There are 9 hidden switches. A switch that is on adds its own fixed numbers to the row, and there is some noise. The rows also spread widely along 14 directions, which tell nothing about the answers.
Known rows, each followed by its switches (1 for on, 0 for off):
[ 22  10 -37  18 -13 -41 -14   2 -36  44 -14  25 -21 -15  10 -17  24 -21
   0  23 -44  15 -24  24  34] | 0 1 0 1 0 0 1 1 1
[ 12  14 -23   3 -14 -12   9  32  -8   0  48  30  -1 -15  20 -15  16 -22
 -10   4 -19   8   3  17   5] | 0 1 0 0 1 0 1 1 1
[-15 -21  -5   9   5   0  -3 -30 -15   3  -7  22  19  22  12  18   5  17
   8  -7  -6 -24 -24 -24  -8] | 0 0 1 1 0 0 1 0 0
[-13 -23 -15  27  -4   7  10  -1 -20  14  -7  15  -6  33  29   9   7  -6
   3 -17  27   2  10  -3  17] | 0 1 0 1 0 0 0 0 1
[-28 -11 -22  27  34 -10  -2  -8 -24  -1   1  -7  -4  -1   2  -8  -7  16
   0  -2  30 -28 -26   9   9] | 0 1 0 0 0 0 1 1 1
[-21 -11 -24  21   3 -13  22   0 -24  15  13  27  18 -14   6   9   2   6
  18  11  -7 -13 -15   6  11] | 0 1 0 0 0 0 1 1 1
[  5   2 -12 -32   0 -14 -20   0 -14  17  16  44   2  14  26  -8  14   2
  19  23 -71 -29 -25 -23  26] | 1 1 0 1 0 1 1 0 0
[  2   4 -15 -14   2  -3 -15  17 -12 -14 -14  -8 -13  16   4   2   5 -21
  -5  -4 -31  -5  -5  -8  15] | 0 0 0 1 0 0 0 1 1
[-22 -17 -11   0 -26   4   9  32  -6   8  -2  13   9   1  -1  13  15  17
  19  -7  -3 -12  18  -2  16] | 0 0 0 1 1 0 1 1 1
[-9 -5  6 -1 -1 -2  2 19 -7  7 17 10 -4 24 22 -2 -8  7  3 -5 15  1 -4  4
 28] | 0 1 0 0 1 0 0 0 1
[-23  -9 -15  -3  30   5  -9 -35  -3 -13  -7 -14  -8  43   4  -8   8   8
 -14  -9  14 -48 -13 -19 -37] | 1 0 0 1 0 0 0 0 1
[ -8   5 -29  21 -18  -3  12  27  -6  14  15  13  -9 -17  24  -2  13 -15
   4   7  11  12  30  27  23] | 0 1 1 0 0 0 1 0 0
[-25 -11 -18  42  -7   4  16   3 -29  13 -47  14  -7 -29   6  -3  20 -22
  15  -8   5   3   3 -10  12] | 0 0 0 1 0 0 1 1 0
[ -8 -29 -20   0   1  14   7  22 -22   8   7  26  18  12  12  29  14   0
   2 -22 -42 -25 -10 -33  16] | 0 1 0 1 0 1 0 1 1
[ -8   7  -6 -16  26  -6   6  13  -2   9 -14  -3 -14  40  30  -3 -23  -4
 -14  20 -30  -9   0  12   6] | 0 1 1 1 0 0 0 1 1
[  3   3   2 -26  -3   6 -15  13  -5  17 -15   4   5  23  -3  14   7  -3
   6  -3 -41  -3 -13 -16  15] | 1 0 0 1 0 0 1 0 1
[-17   4 -24 -21   9 -16 -16  -4 -16   1  17   7 -15  42  28  -7  11 -11
  12  17 -37 -50 -13 -15  27] | 0 0 0 1 1 0 1 0 1
[-22   1 -15  -9  12   5  16  12   1  19 -27   3  20 -15 -11  10  -5  -2
  12  16 -33 -15   3  -4  -5] | 0 1 0 0 0 0 1 1 1
[ 14   9  14   7 -16 -12  17  25 -33   9 -10   3 -32  11  -9  25  -2 -17
 -14  -4 -43   4 -39   2   0] | 0 0 0 1 0 1 0 0 0
[  0   2  -6 -17 -11  -5  13  29  -1   8  38  48  16  -3  33 -14   9 -16
  11  12 -45  -2   1  -9  14] | 1 1 0 1 1 0 0 1 1
[ 16  11   2 -11   8 -18   3  32 -18  13   5  24 -28  16  35 -13 -15  -3
  -9  21 -47  19 -18  21  27] | 1 1 0 1 0 1 0 1 0
[  3  -4 -15  20 -32   2   4  35  -9  13  24   6  -7 -19 -10   1  28 -21
 -12 -25  14   2   9   7   2] | 0 1 0 1 0 0 0 1 1
[ -8  30  -5  -6  -2 -31  21   0  -9  14  36   6 -18  25  26   2 -15 -30
   7  46 -30 -18 -14  28   4] | 0 0 1 1 0 0 1 0 0
[ -2  17  10 -17  -9  -7  -8  23 -18  11  -5   5   3  15  -8  23 -11 -24
  26   7 -32  17 -32  -5  36] | 1 1 0 1 0 0 1 0 1
[  3  -3 -12 -11   0 -24 -31 -34   2  58  32  12  21  14  24  -6  11  14
  16  30 -19 -27 -19   3  32] | 0 0 1 1 0 1 1 0 0
[-17 -15 -30  25 -25 -12   2  11 -12  40 -20  11  16 -35 -13  11  17   9
  29   7   7   9  13  17  29] | 0 1 0 1 0 0 1 1 0
[ -5 -12  10  -3   8  11   7 -21  -2  -2 -56  41  21  -9   8 -12   4  22
   6  -2 -20  11  -3 -27 -27] | 0 0 0 0 0 0 1 1 1
[ -9  16 -20 -29 -25  -9 -10 -13 -10 -16   5  14   1  43  15   0  18 -28
  22  22 -17  -2  11   1  -2] | 0 1 0 0 0 1 1 1 1
[  9  16 -14  15   4 -29   9 -16 -19  33  33  14  -2  25  33  12 -10 -27
  -1  31 -17  12 -28  30  13] | 0 1 1 1 0 1 1 0 0
[  7  30  31  -9   5 -16 -11  -9  -5  10  -7   9   2 -19  -4 -27 -10 -21
   8  19 -11  11 -42  -3   3] | 0 0 0 0 0 0 1 1 1

New rows. What belongs after each?
[-12 -12 -14  27  22 -15  26  -2 -35   9 -14  40  -9   0   9   8  -8  23
   0   6 -22 -14 -38   2  -7] | 1 1 0 1 0 0 1 0 1
[-16   3 -13  21  23 -18  -3 -10 -19  24  14  20   1 -13  35 -27   1 -25
  19  18  -5 -21 -24  -7  38] | 0 0 0 1 0 0 1 1 1
[-23   0  27  -3  -6  -7  -8 -22 -13  10  19  -8   7  50   1  16 -18 -16
  24   1  30 -18 -41 -12  16] | 0 1 0 1 0 0 0 0 0
[ 10  17   7  -5 -43 -18  -6  19  -7  20  27  26 -18  -1   8 -14  16  -1
   5  14   0   9   1  24  13] | 0 1 1 0 0 0 1 0 0
[-11 -17  -2  15 -10  11   3 -21  -1   9 -29  31  45 -10  11  18  -6   8
  38  -5  23  41   9 -10  18] | 0 1 0 0 0 0 1 0 0
[ -8  32  -9  -2  36  -2  22  -1   4   1  11 -10   6 -20   5  -4 -13 -50
  -6  21 -36 -19 -19  -6 -18] | 0 0 0 0 0 0 1 0 1
[  8  -3 -12  30  48  -7   6 -11 -26  19  -9   3  -1  -9  20  12 -14 -13
 -18  -4 -31  -2 -48  -6  10] | 0 0 0 1 0 1 1 0 0
[ 23  33 -12 -30  -7  -8  11  20  -8 -19 -20  36 -13   5  22   1  -2 -34
   4  24 -69  33   5   4  -3] | 0 1 0 0 0 1 1 0 1
[  2   3 -35  18  -6  -4  25  15  -9  -8  23  12  -1   2  14  17   5 -31
  -4  -4  -2  12  14  16  -4] | 0 1 0 1 0 0 0 0 1
[-33 -22 -14  13  11   4  28 -10 -14  23 -18  34  26  30  40  14  -4   6
  15  12 -16 -10   3 -10   2] | 0 1 1 1 1 0 1 1 1
[ -5  10   0 -10  -9  19  18  21  20 -13  25  22   4 -20   4 -20  23  -9
 -16 -13  -9 -27  20 -16 -44] | 0 0 0 0 1 0 1 0 1
[-12  -6 -26  29 -19 -12  20   2 -32  32  15  10 -23  12  -4   9  31 -18
 -11  -3 -14 -43 -18   4 -13] | 0 1 0 1 0 0 1 0 0
[-16 -22 -12  30 -21   3  10   5 -22  29  15  36  16  10  22  18  18   6
  19 -10  20   7   0   1  23] | 1 1 1 1 0 0 1 0 1
[ -5   3 -21   3  24  -9  12  16 -24 -25  12  -2  -2   7  11  20 -17 -10
  -1   6 -28   0 -20   6  17] | 0 0 0 0 0 1 0 1 1
[-13   9   7   1   0 -15  -9 -26 -14  17 -48 -11 -19   3 -11 -26   9  -7
   1  18 -10 -15 -23  -5 -10] | 0 0 0 0 0 0 0 1 0
[-10   5  14  14 -29  -6  10   7  -9 -11   7  24   7 -18   9   9  -6 -15
  30   0  21  23  -3  -1  19] | 0 0 1 1 0 0 0 0 0
[-11 -11  19   2   1  14   8  -1  -3  24  42  45  24  13  33 -10  12   3
   0  -8   1 -20 -18 -20 -11] | 1 1 1 1 0 1 1 1 1
[ -6 -16   1  16   5   1  -9 -14 -18   9  -3  14 -10  34  13  -7  19  20
 -13 -22  16 -13 -25 -10 -10] | 1 0 0 1 1 0 1 0 1
[-25  15  -5  27  11  -8  34 -20 -13   2 -29 -22 -17  26   9   9 -17 -43
   4  14  26   6  -4  17 -17] | 0 0 0 1 0 0 0 0 1
[ -5   9 -18  27  -6 -13  18   5  -9  22  12  -1   6 -10  -4  17  -1 -20
   0   6  11  21  -9  27  -3] | 1 1 1 1 0 0 0 0 1
[ 36  -8  24 -23 -10  18 -18  29  12  12  10  24   9   3  11 -13   6  16
 -32 -26 -20  22   0  -9  -4] | 0 1 0 0 0 0 0 1 0
[ 17  13   1 -22  12   6 -18  11   0 -26   7   5   9  12   7  11 -12 -18
  -9 -10 -25  18 -19  -7  -5] | 0 1 0 1 0 1 1 1 0
[  6  -9  -4  38 -18  -1  -2  21 -16  60  74   3  -4   8   6   0  33 -19
 -19 -27  36 -16 -23  15  17] | 1 1 0 1 0 0 1 0 1
[  9  -3   8 -16  -4  -1   3  -7   0  -7  39  31  18  39  36   9  -8   1
   3   6 -14   5  -7   0  -5] | 0 0 0 1 0 1 1 1 0
[-15 -30   4  -3  18  30   1   6   7  19 -23   6  24   3   8   2   8  12
  -8 -26 -15 -30   4 -40  -5] | 0 0 0 1 0 0 0 1 1
[-12 -22  -4  19   2  -1   3 -18 -26  20  -4  27  25  18  17  27   3   9
  16  -8 -11  -9 -27 -22  18] | 0 0 1 1 0 0 1 0 1
[  5  -1  -2 -12  12  -5   0  17  -1   2   3  35  25 -22  23  -5 -14  13
  18  14 -34  17  -4  -3  30] | 0 0 0 0 0 0 1 1 1
[-17  17 -37  -2  18   5  20  26  11  14   0  -4  -4 -30  21 -13  12 -37
  -8  20 -43 -29  34  -3   5] | 0 0 1 0 0 0 0 0 1
[-21  10 -11  -8  49  -5  20  26 -21  -1 -17 -11 -25  24  20  14 -32   3
 -13  19 -49 -29 -26   6  12] | 0 1 0 0 1 1 1 0 0
[  5  14 -22  -2  -2 -10  -6   6  -2   9   4  -5 -10  -5   8   1  10 -21
  -5  11 -23  -5   2   5   7] | 0 0 1 1 0 1 0 0 1
[-19  -6  -6 -15  -3   0 -35 -17   9  26  14  -8  21   5  -5  -6  25   8
  10  -2  -6 -54 -15 -29   8] | 0 0 1 1 1 0 1 0 0
[-16 -16 -30  24  18   1  24  65 -26  27  25   4 -18 -24  -5  19   7  14
 -19 -18 -35 -54 -16   0  23] | 0 1 0 1 1 0 1 0 1
[  6  -5 -13   7  -7   2 -10   8  -2  -3  14   8  11 -25  -7   6  12  11
   2 -14   6   0  -1  -2   7] | 0 0 0 0 0 0 1 0 0
[ -7  -8   3   9 -11 -10   3  11 -14  18  21  37   5  -6  14  -6  -1  23
  22   5  12  -3 -12   6  31] | 0 1 0 0 0 0 1 0 1
[-28   4 -13  26  21   3  25 -13 -11  -2  18  27   7 -25  23 -14   6 -42
   6   0  -4 -42 -20 -32 -13] | 0 1 1 1 0 0 0 0 1
[-14  -9 -40  62  -1  -2  23  -3 -23  25   8  12   7 -12  28  19  12 -25
   6  -7  39  25  13  23  17] | 0 1 1 1 0 1 1 0 1
[-26   2  -6  33 -17  -6  14  24 -25   2  -5  19 -21 -35   0 -16  21  -5
   9  -5  13  -7 -11  -1  13] | 1 1 1 0 1 0 0 0 0
[  1  14  15 -16  18 -19 -28 -33   8  47   2  21  16  -3  28 -39  -2  -1
  22  29 -16 -12 -31 -14  27] | 0 0 0 1 1 1 1 0 1
[ -6 -32  -3   7 -12  20   0  -6  -9  29   9  40  37  14  22  15  23  -8
  16 -26 -11 -14  -4 -45  18] | 0 1 0 1 0 0 0 0 1
[-39 -10  15 -17 -27  21  16  10 -12 -13 -15  34  22  35  17  25  -4  -9
  54  -1   1  -4  15 -33  27] | 0 1 0 0 0 0 1 0 1
[  1  -6 -21  11 -18 -15  12   6 -24  22  -5  32  10  -1   9  17  10 -13
  15  11 -36  10  -9   5  12] | 0 1 0 1 0 0 1 1 0
[ -9   3  -4 -18 -22   0  -4  25 -14  12  -7  41   3  -7  19  -8  18 -10
  27  13 -45  -2   2 -22  40] | 1 1 1 0 0 0 0 0 1
[-11  -2 -28   4  -4  12  20  33 -15  23  26  12  -6  50  43  19  21 -35
 -13  -5 -31  -9  17   2  12] | 1 1 1 1 1 0 1 0 1
[  2  12 -31  25  19 -20   9  21 -23   4  52  18 -33   8  41 -13   1 -20
 -22   8  -8 -26 -16  22  18] | 0 1 1 1 0 0 1 0 1
[-36 -17  -9  31   4  -6  31   6 -24  22  19  28  30   4  35  20 -12   2
  27  14   7   3  -8   7  35] | 0 1 1 0 1 0 1 1 0
[  1  28 -14 -14  -6 -11  -7  11  -3  -3   8  -8 -21  14   9  -9   2 -36
   0  17 -11  -2   4  17   8] | 0 1 0 0 0 0 1 0 0
[-21   6 -37  27   7  -9  20  22 -17 -26  29   6  -9 -41 -10  10   3 -17
   6  -3   5 -31  -9   5  -5] | 0 1 0 1 0 0 1 0 0
[  0  -7  -9  19   6   2  32  17 -40  -3 -18  29 -26  47  31  26  -6 -17
 -14 -10 -29   5 -16   0   0] | 0 1 0 1 0 0 1 0 1
[ -4   4  -5  15 -16   0  15  16 -15  17 -22  47  -2 -25  25 -26  22 -24
   8   5 -21  19   3  -8  10] | 0 1 0 0 1 0 1 1 1
[ -9  13 -20 -16   1   2 -11   8 -17  -1  -5   3  13  35  26  14   6 -43
  16  14 -32  19  -1  -3  33] | 1 1 1 0 0 0 1 1 1
